There are 5 ways to turn a row about zero (a turn may also mirror it). The second row of each pair is the first, turned, with some noise. The first 45 pairs use one turn. New pairs use 2 turns, one after the other, and a turn may come again.
Some pairs, each with its turns in order after it:
[-23  24  29  17 -15 -25 -14 -16]
[-12  -5 -44  34  11   1  -8  -9]
forit

[ 25  13 -31  27 -17  -4  24   1]
[ 21 -21  18  -3  33  -5  14  26]
rap

[-30 -27 -27 -24  10   3 -25  -4]
[-51   6  20   7 -17  12  -9  -3]
rap

[-15  39   6   0   7 -16  17   5]
[  4 -41  -7   4 -21   7  -5  -7]
goki

[ 12 -29   3   6  20 -28   0 -58]
[ -7   1 -20 -16  39  12  55   9]
goki

[ 35 -16  21  23 -45   7   8   1]
[ 33  10 -19  42  21  -3  22  18]
rap

[ 23  -1  -3 -18 -14 -49  -3 -14]
[-18 -13 -18 -12 -24 -38  -2 -26]
gike

[ 10   8 -40 -14  -2 -38  14 -21]
[ 19  -7 -52 -21  10   2   7 -21]
goki

[  1  -4   7 -23  -7  -9 -36  13]
[ 16  36   0   8  17   6 -10  -7]
forit

[ 23 -24  12  12  -3 -41  17 -19]
[  4 -10 -25   3  44  22  11  17]
goki

[ 21  -8 -20   8 -20 -19   5  -3]
[ -9   1 -28 -22 -12 -13  -5   4]
gike

[-26 -14  -3 -23  -8  14  14 -24]
[-31  26  25   3  -1   5  -6   1]
gike

[ 10  38  23 -16   8   6   1  10]
[-23   6 -32 -13  13  24  -1   3]
zusa

[-6 -4 -5 -9 -6 44  4 30]
[-46   9  15 -16  -6 -11   0 -15]
zusa

[  2  26 -27 -17  16 -27  54  24]
[ 18 -30   3 -11   4  -4   4  71]
forit

[ 16  -8 -29   7 -30  22  75  -9]
[ 29 -51   8  20  35  50  14  27]
rap

[-18 -19  17 -26 -43  -7  36 -15]
[-31  39  13  11 -46  -7  -5   3]
gike

[-33  -3   4 -14   6  11   6 -16]
[ -8   2   6  -7 -27  29  -7  -2]
rap

[-37  29  30  18   0  16  44  26]
[ 14  -5  25  29 -31  32  33  39]
gike

[ 18  -1  -5 -21 -28  -3  11  -5]
[ 12 -14  14  28   7   3   8 -10]
rap

[-45  -8 -24 -18 -66  -2  31  16]
[-17 -15  23  25 -16  18 -73  34]
forit

[ 38  25 -24  -6 -11 -36  39 -16]
[-11  -7 -30 -37 -11 -21  -4  53]
forit

[-52 -31  24 -15  23  19 -47 -54]
[-50  12  15  -4 -10 -43  73  22]
goki

[ 25  37  -3  52  16  27 -28 -31]
[ -6   9  31  18  -7  46  36 -52]
goki

[  3 -30  19  10   5 -36 -33   0]
[ 44  16   0  -8  17 -22 -22  16]
zusa

[ 14  28  -2  15  -5  12 -33  -3]
[-19   7  11  15  -7  12   1 -38]
goki

[ -1 -16 -35  19 -14  -7 -28 -13]
[ 32  -2  18  -6 -39 -14   2   7]
zusa

[ 10   2   0  26 -35 -25  35  32]
[ 2 48 24 33  6 22 19  3]
zusa

[-16  30  33 -25 -11 -40 -38 -21]
[ 14  21 -57  21  40  -2 -23  -9]
forit

[ 34 -26  27 -16  27  26  -4 -24]
[ -2 -22 -25 -16  32 -42  23 -11]
zusa

[-14  -1  18 -38   5  -7 -11  26]
[ 43  13   6  18  16   4 -12   4]
forit

[-53  21  16  13  12  -7 -33 -16]
[ 21 -13 -17 -10 -14  19 -57 -20]
zusa

[  4 -23 -18  -2 -38 -16  -2  20]
[ -3  19 -27 -25 -30  12 -13 -12]
gike

[ 23  -3 -38  31   2 -51  -1 -15]
[-16 -18 -42 -45   2 -28  24  -1]
gike

[ 38   9 -29  -6 -31  -5  -6  -3]
[-15  -9 -39 -11  -8 -10 -35   3]
gike

[-21  23   5  -1 -18 -37  45  27]
[-10  21  20  37  19  51  -6  11]
zusa

[-12 -13 -13  75  -3  -5   0  22]
[ 13  30  -5  41 -24  54   5  22]
goki

[ 15 -29  10 -12  12 -10   3   4]
[  3  -3   6   0  28 -23   4  16]
zusa

[ 42  -9  24 -15 -24   7   5  -8]
[  2  -2  17   5  51  -9 -15 -12]
goki

[ -6  10   1 -10 -34   8  28  17]
[ 18 -39  -6  22 -14   4   8   7]
rap

[  3 -36  -3  19  26  -9  -4  10]
[-30  16 -20  -9  26   5   8   4]
rap

[ -8 -37   7  12 -23 -13  -4   1]
[ -4  13  -7  10 -32  26 -12  -9]
forit

[ 16  38  19  -6  -3 -27  14  13]
[ 10   3 -28  14   7 -30   6  33]
forit

[  2  20   8  17   9 -17  31 -19]
[ 31  -5   3 -32   8  13  17  -4]
rap

[ 17   2 -10  18  31  43  17  17]
[ 31  -6  14  -9  26  12 -13  43]
gike

New pairs. What belongs after each?
[  7 -11   0  21 -24 -30  34 -32]
[ 37  10 -20  -6  43  15  -5  14]
zusa rap

[-14  12  -1  10 -47  17 -16  10]
[ 41  25 -16  15 -21   9  -2 -11]
goki zusa

[-12 -21 -23  39 -27 -26   2   7]
[-19  17 -27  20 -17 -44  11  -5]
zusa forit

[ 14  24 -18 -29 -23 -19  26   7]
[ 14 -26  40  23 -15 -18   3  -2]
zusa forit

[-22 -19   5  23  -4  -2   2  28]
[ 20  11 -31 -13  -4  16 -14  -7]
zusa zusa

[-20  31  20   7   8 -29   8  -2]
[  7  -8 -17   7  10  32  30  14]
gike rap

[  1  29  20  25 -28  20  29 -44]
[ 10   9  37  -6  34  15 -45 -30]
rap goki

[-19   6  -8 -11  -6 -11  -8  -6]
[ -1   5  14  -4  14   5  14 -12]
forit forit

[-20 -28 -10   0   6 -30  41  -8]
[ 27 -15 -11  21   0 -17 -41  26]
gike forit

[ 13  11  24 -16 -11  -8 -29  15]
[ -3 -15 -12   0 -11  30   2 -30]
forit goki

[-32  32 -17  30 -60  45  22 -16]
[17 -5 -8 -5  7 87  3 36]
gike gike

[ 30   4  -9   4  18 -36 -30 -33]
[-11 -30   1  24  50 -23   4  -2]
zusa rap

[ -9   2  20 -23  30   4 -18 -13]
[-17   5 -15  -5  27 -11 -25 -17]
rap forit

[-12  63 -47  18  35 -15 -23  11]
[-35 -33 -40 -59   2  26 -25  -8]
forit rap

[ 32 -15  32 -16 -40   2 -27 -27]
[-33  17 -35 -17  45  -2 -23  10]
forit forit

[ 30   8  14 -23  -4  -9 -23   4]
[-11 -11 -19   8  14  24  27 -13]
rap goki

[ 39  -4   5  18 -12   2 -11 -11]
[  0 -25  -2  -9  19 -12  25 -24]
goki forit

[ 31 -34  23 -35 -29   9 -45 -36]
[ 28  21  72   0 -18 -22 -14 -24]
forit rap

[-10 -29 -26 -29  -8 -15 -18  -4]
[  4 -18  11  29 -17  -5  28  23]
rap goki

[ 42  26  -3  -9 -32  16  25  11]
[-22  45 -20  26 -10   4 -29  -3]
gike goki

[ -7  24  -6 -29   0 -30  46   4]
[  0 -21  44  24 -15   1  28 -24]
zusa forit

[  8  -1  20   4  -3  11 -19 -26]
[  9 -34 -14   8  -5   4  10  -6]
goki forit

[-10   8 -15 -19  -5   6 -31  31]
[ -7  25   1  10  40  -3 -23   0]
gike gike

[ 23  18  40 -37   0  -3  -5  -5]
[  3   0  29 -13  33 -31  16 -22]
forit rap

[-17  -4  23  -1  18 -43  -2   2]
[-1 27 13 -4 13  1 43 -9]
zusa forit

[ 34 -11 -21  -2  58  23  29  21]
[ 44  23  20 -10  21 -51 -27 -16]
goki forit

[ -6 -14 -16  22   2  33   4  -4]
[ -5  -2 -11   9  -5 -42   2  10]
goki forit

[-11  23 -30  11  10  28   2  -4]
[-29  -7 -26  -7   0   6 -29   7]
gike rap

[ 26  25  24 -13  20  -9 -18  29]
[-28 -14 -16 -18  10 -31   8 -30]
rap gike

[-33 -12 -24  -7  21   3  12  18]
[ 13  -6  26  14   2  26 -28 -14]
rap forit

[ -1 -33   0  27 -10   5  13   4]
[ 17 -32  13  -3   0 -19 -13  -9]
gike rap

[ 11 -17  -1 -11  25   2  18  -3]
[ -6  -8   9 -27   3 -15 -20   3]
goki goki

[-11   4 -10 -21  17   1  -2  28]
[-17  22   2 -11   5   8   8 -27]
rap gike

[ 22  11  23  -4  14  13 -13  22]
[-17  13 -32  -8   2  12  11 -22]
rap goki

[-15  20 -38 -20 -10   4 -28 -41]
[-37  19  12 -24 -25   6 -39 -23]
forit rap

[-18  -6  32 -12   3  -9   4  20]
[  6  18   9  11  19  31  -3 -15]
forit goki

[-18 -31 -20 -17   4  -1  -1 -28]
[ 0 16 16 35  7 23 11 16]
rap gike

[-29   6  -7 -12  -1   3   7 -24]
[ 16   1 -12  27 -18   8  -9   5]
rap rap

[ 12  23 -16 -42  -4  -7   7 -15]
[ 22  14  20 -18  -7 -20 -19  31]
zusa goki

[ -1   0  14   9 -11 -21   8   1]
[25 -7 -5 -9 10  3 -4 -1]
rap goki

[ 14  16  56 -21  15  55 -26  13]
[-52 -39  18  28  10 -18  20  46]
goki goki

[  6  -6 -12   1  16  47  -3   2]
[ 21  -7  -8   3  28  29  -4 -26]
rap gike

[ 31  20   7  55   2   3  26 -39]
[  0 -26   0  -5 -15  50 -48  30]
forit forit

[-40  -7  52  45  32   7 -11   4]
[ -2 -40  -6 -11 -34 -49  42  20]
gike forit

[-33   3  43 -35 -23   3  33  16]
[  5 -12  25  71  12  -2  -5  -6]
gike goki

[-22  14   6 -45 -27  44 -64  -8]
[-59 -26   9 -14  -7  28  57 -31]
forit goki

[  8   7   2  26   4   4   9 -15]
[ 22   5  -9   8   7  12  12 -12]
zusa goki

[-20  -5   9 -11  25 -21  32   0]
[  2   9   9   5  44  20   4 -14]
gike zusa

[ -6 -39 -23  23  -9  -6  12 -29]
[ 35 -15   4 -22 -11  28 -22 -21]
goki goki

